The rows of a group lie close to one hidden flat surface of 11 dimensions, which passes through zero. Surfaces can cross.
In the rows, 128 means zero.
Some rows, each with its group after it:
[126 148 112 109 173 126  94 100 100  86 175  93 161 147 167 126 114]
V
[131 123  91  98 109 178 145 131  85 176 116 114 151 101 186  97  48]
H
[150 165 131  96 141 131 160  41 154  77 225 113 151 104 118 107 146]
H
[127 111 164 119 185 119 135  69  74  93 111 205  77 131 139 116 123]
Z
[123 113 125 167 150 134 111 149 111 116  75 123 128 123 149 142 128]
H
[120 119 138  80  81 143 158 116 112  78 119 101  94 130 153 129 146]
Z
[125 105 108 114 150 108 108  90 122 128 133  92 107 134 120 148 126]
K
[176 117 129 148 106 153 149  90 144 166  71 100 153  79 113 168  96]
H
[108 117 116 125  72 103 112 121 115  99 116 106 117 148 108 144 185]
Z
[118 134 147 128  93 114 148 126 121 131 153 128 105 146 109 125 123]
K
[106 119 146 164 139 127 122 102  91 121 112 155 102 134 175 128 122]
V
[100 125 106 154 145 127 109 132 104 137 156 109 147 105 160 116 118]
V
[102 106 100 130 152  61  78 100 212 130 201 117 146 113 102 146 182]
V
[118 110 129 110 227 125 140  99 122  66 165  95  78 124 124 109 162]
H
[119 114 117  97 151 131 146 181 106 134  98  57  58 173 107 140 120]
K
[120 115 119 104 134 122 119 175 183 154 131 130 154 113 145 135 116]
K
[107 104 154 102 189 114 126 157 160  78 151 147 141  80 167 133 151]
K
[146 123 124 126 153 113 135 124 153 126 136  90 124 137 106 139 124]
H
[142 109 157 148 155 124 143 111 127  78 103 133 108 113 115 129 148]
H
[145 156 148 140 143 164 156 154 116 134 124 142 170  84 135 106 111]
K
[145  95 135 106 141 141 145 169 161 111 108 128 132  74  85 113 144]
K
[136 145 150 112 138  93 104 147 135 118 144 120 146 162 132 157 125]
Z
[120 150 155 136  93 111  93 166  56  84  90 125 121 170 129 165 184]
Z
[125 112 136 140  78 100 116 141 149 140 147 110 145  72  51 155 187]
V
[125 149 128 152 111 132 110 130  72 129 126 106 142 137 115 138 137]
V
[144 115 170  87 126 139 151 208 130  62 126  75 147  99 126 142 123]
V
[129 165  88  95 118 155 134  88 141 141 142 157 139 149 171 108 119]
H
[143 121  96 110 119 155 111 219 175 113  46 112 133 157 138 126 146]
Z
[145 127 139 116 124 113 117 118 140  88 145 138 140 133  81 121 163]
K
[125 137 129 159 127 129 130 158 123 139  89 132  97 150 101 134 158]
Z
[151 110  85 123 185 158 102 140 146  70 121  88 178  84 130 110 129]
V
[ 83  76 155 120 116 104 140 121 154 114 176 131 131  47 185 145 131]
V
[137 152 145 115 127  99 135 106 124 157 175 100 112 153  94 152 123]
Z
[171 160  94  55 134 194 155 103 108 127 100 134 121 169 143  92  69]
K
[140 118 131  93 210 171 171 119  51  93  82  69  37 129  91 126 142]
H
[124 179 103  85  92 161 128 115  59 141 182 116 155 119 126 102 140]
H
[ 95 121  90 125 112 105  89 196 191 129 119  89 135 142 135 161 189]
V
[106 104  90 151  95 100  90  90 114 164  81 112  61 169  62 160 205]
Z
[ 94  82  54 137 168 163 134  68 131 200 100 133  71  79 144 110 137]
V
[ 91  82 161 126 107  87 111 177 164  94  98 169  91 121 127 148 205]
Z
[148 140 124 132 126 128 107 106 112  83 130 135 144 176 126 102 104]
Z
[ 72  92 135 133 139 160 152 156  80  76 150 177 110  67 193  56 134]
H
[116 182 120 118 150 155 116 172  55 143 153  89 146 143 166 130 127]
K
[179 171 130 113 123 168 163 141  75 121 164  80 162 126  67  73  74]
K
[124 119 123 114  93 160 135 101  83 120 124 116 165  85 217 133  71]
Z
[145 111 161 121  80 120 157 126 176 109 145 162 137 124 119 114  94]
H
[162 164 103 112 171 140 108  35 112 123 111 122 140 198 163 145  81]
K
[155 133 100  57 173 177 161 131 130 160 113 121 101 123  98 108  99]
V
[151 141  68 129 124 134  97  95 202 157  98 170 157 144 109 120 154]
V
[144 158 134 152 122 134 124 138 128 138 148 136 187 103 119 122 128]
K
[143 126  73  36 129 156 121 132 176 102 173  52 194  80 148 131 134]
Z
[110 114 126 143 109 138 137 163  94 170  81 113 102 100 120 158 148]
H

New rows, each followed by its group:
[104 124 123 134 135 116  98 142 108 135 112 155 124 165 159 132 120]
H
[ 95 123 133 141 109 110 105 229 161  93 146 145 161 116 135 113 174]
K
[ 94 106  97 101  89 115 102 155 140 112 121 122  90 171 143 111 153]
K
[133 123 114 134 151 129 106 154 121  98 127  83 158 108 116 135 152]
V
[137  96 129 146 123 162 155  92  99 100  53 155  86  98 113 109 146]
K
[105  86 127  78  76 108 147 119 139 167 181 123 100  73  79 112 126]
K
[124  81 155 108 110 120 155 125 124  87 139  80 124  39 110 150 157]
V
[124 125 121 149 167 143 120 109  96 120  64 140  84 150 136 135 152]
V
[123 120 122 149  91 136 167 132 220 148 116 149 127 103 151 137 144]
H
[150 127 119 151 114 111 117 114 113 113 100  89  96 173  61 134 148]
K
[113 109  89 134  79 145 110 144  54 123  56  81  66 146  56 113 201]
K
[121 126  93  89 169 124  71 131 110  96 158 191 151 155 121  68 140]
H
[159 169 131 139  97 146 118 129 132 143  97 169 156 128  78 130 174]
K
[115 108 116 117 155 166 137 147 109 109 106 138 131  87 162  96 122]
K
[103 139 173 116 144  68 104 133 152 141 196 179 136 127 127 166 148]
V
[ 91 108  98 142  86 103  87 180 165 161 134 111 152 123 126 134 147]
K
[116 110 133 113  95 115 138 120 147 146 169 140 122 118 131 109 109]
K
[114 125 112 113 130 129 120 115 123 134  94 109  92 136 115 162 179]
V
[103  96 108 174 126 127 120  69 103 110 131 120 122 130 201 110  90]
K
[ 98  83 118 196 104 127  93 209 127 162  98 115 174  76 186 123  86]
H
[107 103 132  95 120 108 125  84 139 102 117 104  88 112 143 174 191]
V
[154 153 122 187 168 152 160 136 161 139  66 100  94 169 126 158 148]
Z
[ 96 105 153  65 108 133 173 144 143  71 146 131  74  88 134 132 195]
Z
[142 118 110 159 180 126 117 114 185  97 139 111 153 119 127 122 143]
H
[120 140 148 152 138 113 124 139 116 129 152 151 133 120 108 120 131]
Z
[133 174  88 129  96 173 162 120 189 124 144 132 146 130 165  94 162]
H
[133 150 141 155 141 106 108 131 107 127 136 132 135 148 103 141 154]
Z
[134  99 116 112 153 118 118 169 135 131 157  78 133 112  91 104 103]
H
[ 90 123 118  96 132 117 119 167 155  88 177 185 111 156 124  57 169]
H
[117 143 157 186 123 129 150 141  87 162 130 172  90 134  78  97 133]
Z
[117 108 114 125 181 137 130 138 159 103 129 128 109 147 165  97 119]
H
[108  80 121 165 132 138 136 117 120 110  76 134  96 100 159 117 128]
K
[149 155 110 112 177 147  93 123 112 156 125 160 177 100 111 126 131]
V
[135 106 111 129  88 109 105 123 125  30 147  96 138 155  69  73 153]
K
[ 93 122 165  92 140 135 171 135  84 147 175 158 113  53 148 114 111]
Z
[144 158 140 104 168 124 111 204 122 148 128 139 155 136  79 130 134]
V
[104 137 137 104 160 114 100 155 152 139 120 178 147 127 173 162 139]
V
[123 112 127 196 116 113 122 132 120  96  78 119  84 184 111 117 150]
V
[121 126 149 130 104 111 123 158 151 138 139 151 157  98 119 142 144]
V
[120 112 121 144 184 119 103 185 112  93 138 100 158  98 139 115 127]
V
[111 134 122 166  95 151 138 162  60 148 112 144 112 105  97  94 155]
Z
[ 97 128 245 113 141  90 175 177 132 104 126 165  82 134 196 197 129]
Z
[109 130 180 138  84  92 143 114  97 109 188 140 136  93 110 149 152]
H
[111 167 186 215  71 139 184 153  98 134 134 162 111 167 178 110 105]
K
[210 122 118 105 130 131 121 102 193  92  81 160 150 172  65  99  81]
H
[100 133 121 136 120 118 108 167 127 168  84 140 102 165 133 153 157]
H
[120 135 130  86 169 111 146 160 157 191 215 125 117 120  70  99  89]
V
[ 76 117 126  94 111 122 113 135  79  65 136 138  81 154 142 112 208]
K
[102 100 151 114 131 112 147 161 183 107 146 134 115  82 134 153 178]
Z
[142 109 132 146 169 143 120 138 108  81  94 127 134 109 149 123 126]
V
[137 172  99  66 197 161 108 215 139 179 166  87 215  88 153 141  90]
K
[145 143 175 125  78  97 165 136 157 132 136 113 109 162 100 156 129]
H
[137 126 123 135 150 137 128 132 128 170  87 129 124 102 113 159 138]
K
[118 104 148 192 114 120 131 145 126 144  95 135 115  89  98 150 176]
K
[ 94 147 107 138 114 123 114 145 147 161 179 111 152 131 180 133 128]
H
[112 117  96 137 138 137  76 196 166  60 110 156 183 135 196  96 166]
K
[147 114 120 133  72 152 157 139 164 120 127 135 160 141 173  81  40]
Z
[ 97  79 150 175 201 101 140 166 183  93  81 125  57 122 104 141 199]
H
[125 115 132  97 120 139 173  67 182 115 150 195 101  94 140 105 146]
H
[154 193  93 120  62 186 146 107 142 127 129 171 190 135 178  84 112]
H
[119 123 104 149 154 160 136 131  57 167 127  86 113  90 116 101 104]
V
